The rows come from 4 hidden closed curves, with some noise, and rows from the same curve form a group. Each curve winds through 8 dimensions. The rows are also pushed far along 5 directions, which tell nothing about the answers.
Some rows, each with its group after it:
[ 14 -15  12   3   9  35   0   8 -20   6  -7  -1 -10  15 -19  37  -2]
D
[-12  24   4   5   3 -16 -13   6  16  15   5  -8  17   1  13 -13   0]
G
[ -6  -5 -17 -18  -6  -1   8  -4   5  -1  -9  18  -1   3  12  -6  21]
T
[-16   7  21  21  -4   4 -21  14   5  14 -14  26   1  -3   3 -13  -1]
Z
[-34   4  32   4  -8  15 -14  20  11  28  -7  29   0 -15  20 -11  -8]
Z
[ 16 -14  -4   6  -2  30   5  14 -20  20  -8   1  -3   7 -28  29   6]
D
[ 26  -6 -29 -10  16   3  20  -2 -25 -12   7 -25   3  -8 -28  17  -4]
T
[-37   6  27   5 -17  -4 -25  15  13  15  -4  30  -1  -6  29 -29   0]
G
[-9 -2  3 -7 -5  5 -1 -3 11  2 -5  4  8  1 -2 13 13]
Z
[-20 -21  11 -29   2  23  23 -32  18 -32  -8  19 -20  21  25  -8  14]
G
[  9   4   7  17  10   1   0   1  -6   9 -12  17 -12  -2  12  10 -10]
G
[ 12 -18  -9  21 -16  11  -2  20 -18   7  -7  12  -9  -5  -6  -2  -7]
D
[  8 -13   5 -16  -1   7   5 -11   5  -6   0   8  -6   0  14  13   3]
T
[-23  -1  16 -20  15  14   2   0  -5   1  -9  -3  10 -10   4  -2  -1]
G
[ 17  12   8  11  19   0   5 -12   3  10 -15 -12   9   5  -4  -3  -9]
D
[-26 -19 -33 -48 -25 -11  23   3  -9 -16   6  13 -14 -20  11 -25  15]
G
[ 11 -14 -15 -13   7  17  28 -20  -7 -11  -2   5 -14  14   8   1   6]
G
[ -5  -6   7 -14  -7   4   2  -5   5  -4  -9  -3   1   4   6  -6   5]
T
[ 16  -3 -13  -1  34  28  21 -40  10 -19 -10  -6   8  53   6  28  38]
G
[ -3  20 -12   8   1 -27   5   4  10   4   9  -3  -3 -10  15 -13 -11]
T
[ -2   2   5  -9   5  -2   4   5 -12  -1  -1  -6  -9 -13  -5   1 -16]
T
[  9   1   6  -2   0  -2  -1 -11  21 -10  -4  -6   2  14   6  -9   4]
T
[-17 -11  -4 -22   0  14  15   0   0  -7  -5  -1   3 -10 -12   3   4]
G
[ 34 -13 -14  -9   2  13  29 -27   0   3 -29  19 -15  26  33 -10  17]
Z
[-14  -6   3  -9  -6 -10  -4   7  -1 -21  17  -9  -7 -13  -2  -3 -11]
G
[-16 -21  -4 -37  -1  16   9  -6  -9 -24   6 -21   8  11   6 -10  20]
D
[-40 -19   7 -35 -12   3  -2  -5 -11 -22  15  12  -5 -18   3  -4   5]
D
[  3  -2 -17 -11 -28 -13  12  13   6  15 -10  25 -22 -14   6 -12  -2]
Z
[ 30   2 -46 -29   1 -24  35 -10 -11 -14  -3  -5 -25  -5  -5   4  -5]
Z
[ -5   4  -1  10 -14 -20  -7  15 -11  11  -7  33 -20 -24  13 -10 -14]
Z
[ 26  16   9   9   8 -15  10  -7  13  17 -27  -1 -10   2  15 -20 -14]
Z
[ 29  -6 -51 -27  -1 -19  33 -10 -27  -9  -3   9 -32   3   8   2   8]
G
[  1   7  10  -5   5   1  -4   4   7   1   8 -16  -3  14   9  12  -4]
D
[  4 -28  -1  -6   6  32  12 -14 -25 -15 -19  17 -12  15   1   1  17]
T
[ -6  -4   8  -4  -1   6  -5  -7  11 -16  14  -3  -3  14   8  -1   3]
Z
[  0   4   8  17  -2   0  -8   3   4   5  -1  13  -4   8  19 -20   1]
Z
[-13 -15   7 -18 -14  15   8  -8   0   1  -3   5   2  -6 -10  -4  11]
D
[ 20   2 -25   8   9 -10   5   2 -30  -1   5 -12   5  -9  -8  13  -5]
T
[ -2  -3  -6  -9  -9   3   4  13 -11  17   3   7  -4 -13  -2  10   0]
Z
[ 19 -18 -37 -15 -16  -4  13  22 -29  -4   9   0 -14 -27 -40  11  -8]
T
[-25   4  23  -8   4   9   0  -1  24  -6  -8  12 -15  10  14  -4  -5]
D
[  9  12  12  26   8  -3 -24  24 -26  25  19 -12  10 -16 -12  32 -22]
G
[ 34   9 -33  24   5 -16  -7  13 -18  -6  31 -39  11   8 -22  31  -7]
D
[-10  -1 -12  -8  -6  -6   4  10  -9   2  11  -1  -3 -14  -1   2   0]
T
[  3  -1   3  15  11   3 -10   1 -15  -2  -8   9   3   1   4  11   0]
G
[ -1  -4  -5 -11 -15 -11   1   5  -1   5 -11   8  -2 -17   2  -6  -1]
Z
[-9  5  9  0  4  7 -4 -3 -1  8 -7  6  1 13 11  5 11]
T
[ 57  14 -23  13  24   0  35 -26  17   4 -21 -12 -17  34  -1  23  -4]
D
[-13 -31  -3 -24 -14  30   3  11 -22  -2   8  -7  12  -6 -18   6  20]
Z
[-14 -11   5 -21  -4  18  18  -6  14  -1 -15  17 -17   4  -2  10   5]
D
[ 30   4   0  13   7  -8  -4  -5  -2  -4   4  -2  -9   6   4   7 -12]
T
[ 23   6 -22   7 -22 -33 -15  41 -37  17  29 -28  -3 -30 -40   9 -20]
Z
[ -4   7  -9  12   4  -1   0   1   6  -6  -1  -9  10   9 -12  -8   6]
T
[ 18  -2 -15  -4  -1 -13  12   4 -11  -6   4  -5 -19 -10  -6   8 -14]
G
[-14 -10   9 -13  -2  22   0   0   2   1 -13  12   1  10  -1  -8  17]
Z
[ -6  -6  32   2 -18   4 -14  17   2  20 -19   9  -1 -15  -2 -14  -9]
Z
[ 27  -2 -23 -13  -4  -8  19   7 -12  -3   3  -7 -31   8  -5   7 -12]
D
[ -8  -3  12   3   1   8 -22  18 -20   8  18 -26  22   0  -4   6   1]
D
[-13   2  -4 -21  10   5  14  -6  10  -3 -11  -5   6   3   5  -2   8]
D
[  6 -12 -18  -8  -9   0   2   4 -10  -8   4  -6   3   0 -13  15  15]
G
[-25  21  -3 -15   5 -38   3   2  23 -20   4  -8  -4 -19  17 -36 -17]
G
[-15  17 -19 -23 -19 -37   6  -1  29  -7  13   0 -10   0  16 -17   5]
T
[-42 -11  15 -35   3  19  -5   8   0 -23  19 -14   2   1 -13  20   5]
D
[ 14 -15  -7  -2   0   8  -2  -3  -4 -13  15  -5   4  -2 -11  26   4]
T

New rows. What belongs after each?
[-34  13  24   1 -16 -17 -16   8  23  14  10   0  15 -28   4 -25 -12]
D
[ -9  10  23   2  21  15  -5 -14  32 -11   5 -12  12  23  -5  19   9]
T
[-22 -11  22  28 -12  27 -22  31  -7  18  -9  20   4  -3  -2 -14   0]
D
[ 23   0  -4  10  -1   0   7  14 -29  16 -13   4 -18 -14 -14   1 -22]
T
[-30   3  27  -3  16  27 -12  -8  26  -3   7  -4  23  18   3  24  15]
Z
[ 15  12  -4  25   4 -13  -8   0  14   3  -4  -7  10   8   4   6   1]
G
[ 26   1   5  22   9   7   1  -6 -14  13 -17   6  -6  14  16  -4  -1]
T
[-21 -19  25  10  16  44 -16  -1 -28  -5  -5   3  18  12 -12  23  17]
T
[-14  25  -6  -1   8 -35 -18   9   7  -6  13 -20  18 -11   6  -6  -3]
G
[-11  -2  26  -9   4   7 -13   5   1   5  -4  -9  10   0   7  11   6]
G
[-28   1   4  -9   2   2  -1  -5  15 -19   4   8  -1   1   3 -10   1]
G
[ 10  19  -3   3  30   3   2 -21  24 -13  19 -34  22  31  -3  33  10]
Z
[-18  -8  41   0 -16   5 -23  23  -3  16 -13  13  -4 -23   5  -7 -18]
G
[-22   8  10 -29 -15 -20  10 -15  43  -6  -6  12 -15  11  56 -34   6]
D
[ 19  22 -19   9  17 -25  -8   0 -16  -5  27 -45  18   8  -3  10  -3]
T
[-33 -23 -13 -36   1  14  11  -7   0 -46  20 -19   4  11   2  -5  22]
D
[-17  13 -27 -15 -15 -36   4  16  18 -16  13  -8 -11   0  23 -41  -4]
D
[-12   9 -11  19 -22 -19 -20  40 -13  22  14  -9  15 -32 -21 -15 -13]
T
[ 47  18 -25  36 -10 -27  20   2   9  22 -15  18 -35   7  11 -18 -18]
T
[ 35   1 -14  19  -5  -6  17   8 -16  10 -17   7 -29  -5 -13 -11 -23]
T
[  0  -8  25   6  21  36  -9  -6 -18   8 -12 -15  25   3 -28  24   4]
D
[ 37  10 -20  10  13 -13   3  -2 -11   6 -14 -10   1  11  -7  16   3]
G
[ -6  15 -14  -9  -4 -31  -4   0  19  -2  12   2   7  -6  23 -15   6]
T
[ -4   2  12  13   5   6 -12 -11   8  -8   9  -5   8  18  -4  10   8]
D
[  0  -6   8  -8 -18   0   2   5   3  17  -9  10  -6  -4  20 -21  -2]
G
[-13   3  20  18  -6  -8 -16   4  -2   9  -4  23  -5 -15  19 -19 -15]
D
[ 29  12 -11  27  12  -2   4   8 -21  16 -13 -10  -1   4 -17   1 -12]
T
[-22   4  27  -7  -2   3 -16   2  20   1   8 -10  10   8  19   7  -1]
D
[ 23  12  18  23   6   1  -7  -2  15  17 -11  -1  -4  18  19  10 -12]
D
[ 12  -9 -13   0  -7  -2   8  11  -6  -3  -2   8  -9 -20 -17  -5 -14]
T
[-28 -31   6  -6  -3  44 -15  24 -31 -10  12  -8  16   4 -27  18  20]
D
[ 36  -6 -19  21 -13 -15   4  23 -23  10  -3   8 -16 -31 -14 -19 -31]
T
[ 19  -3   6  17   2  11  -1 -10  -2  18 -17   8   7  16  15   5  11]
D
[ -4 -12 -27 -42  -9 -13  24 -13  -1 -20 -17  19 -24   5  17 -14  21]
G
[  5  13 -17  17  -5 -26  -2  -1  13  -8  13   8  -6  -1  22 -16  -8]
Z
[  8  10 -18  12  10  -9   2   3 -11   5   8 -13  10  -3  -7  -1   0]
D
[ -3  -4  -5   1 -18  -9 -11  11   9   8   7  12   7 -10  11 -10   6]
T
[ -4 -17  18 -21  -1  28  19 -16  -2   5 -37  29 -23   8  16  -3   7]
T
[ 27   2   2  -1  23  13  15 -12  -1  -6  -2 -27  -5  27   3  18  -3]
D
[-27   9  20   0   4   5 -20  12   3   8   7 -18  28  -3  -2  -6   6]
T
[ 20  18  16  21 -10 -15   4  -3  17  41 -32  36 -21  -8  20 -16 -21]
D
[-13   8  -9 -34 -17 -27  13  -9  17   2   4   1  -8 -14   6 -15   0]
D
[ -1   6  15 -10 -11 -13 -12   8   8   9   0 -12   5  -7   0  -6  -6]
Z
[ 19   6 -10  37   2   0 -14  20 -27  16  15 -19  11  -6 -28  25 -11]
T
[ -7   6  17  16 -16  -5 -19  30   0  19   0   8  -9 -16  -5  -3 -25]
D
[ 37   4 -25  24  -2 -15  15  -4 -13  15 -15   9  -8  -3   4 -19  -6]
D
[ -7  12  26  19   6  13 -23  12   9  23   3 -18  31   4 -12  10  -2]
G
[ -4  -7  15  16   7  27  -5   9  -2  14 -15  12   3   8  12  19   2]
D
[ 24  12   4   9   5 -10   4 -18  33  -5  -9  -6  -1  23  15 -14  -1]
T
[ -7  -2   2  -3 -14  -2 -14  15 -10  15   8  -1   5  -1  10  -4   6]
D
[-13  -6   3 -16   5  12  16 -23   9  -9  -6  22 -18  10   3  17  11]
D
[ 15   3  -6   9  16   3  13 -34   9 -11 -13  20 -14  26  17   5  12]
D
[-13   7  36   7  -4   2 -19  10  20  12 -13  12  -6   4   7  -3  -8]
G
[-13  12   9  12  15   5  -9   2  10   7   6  -8  15  11  15  15   6]
D
[ -1  -4  -2  -3  -5  16  11   4  10   9 -14   9  -8  16   2  -4  10]
D
[  2  -4  -2   3 -25   0   4  26   3  24 -20  16 -15  -9  11 -31 -10]
D
[ -8  10  18  -6   5   0  -3 -16  19  10  -4  -4  14   2  -1   9   4]
D
[ -9 -21   1 -35   6  16   8 -17  -1 -27  -5   2   2   6   0   3  17]
T
[ 51  11   0  34  -3 -16 -11  22 -21  35 -11  -8  -6  -8  -4   9 -23]
G
[ 25  -9  -7  19   8  15 -11  34 -52  22   9 -27  14 -22 -31  31 -22]
D
[  6  10 -38 -19 -10 -37  18   7   0 -11  12   3 -28 -10  -4  -6  -7]
G
[ 44   2   4  30   1  12  14 -23  12  28 -38  24  -9  22   0   2   3]
D
[-19  11 -16 -12  -1 -20  -5   5  11  -8  11   3   8  -7   0  -4   9]
T
[  2  33  -6  -7  -2 -44   3  -1  20  14   5  -4  -9 -10  16 -19 -17]
D
[ -3  -4 -14  -3   4   1   4   4 -18   0   3   9   2 -12  13  -5  -4]
Z
[ -1  14  -1  10  16 -13  -1  -2   8 -12  -2  -3  -3   0   0  -4 -11]
G
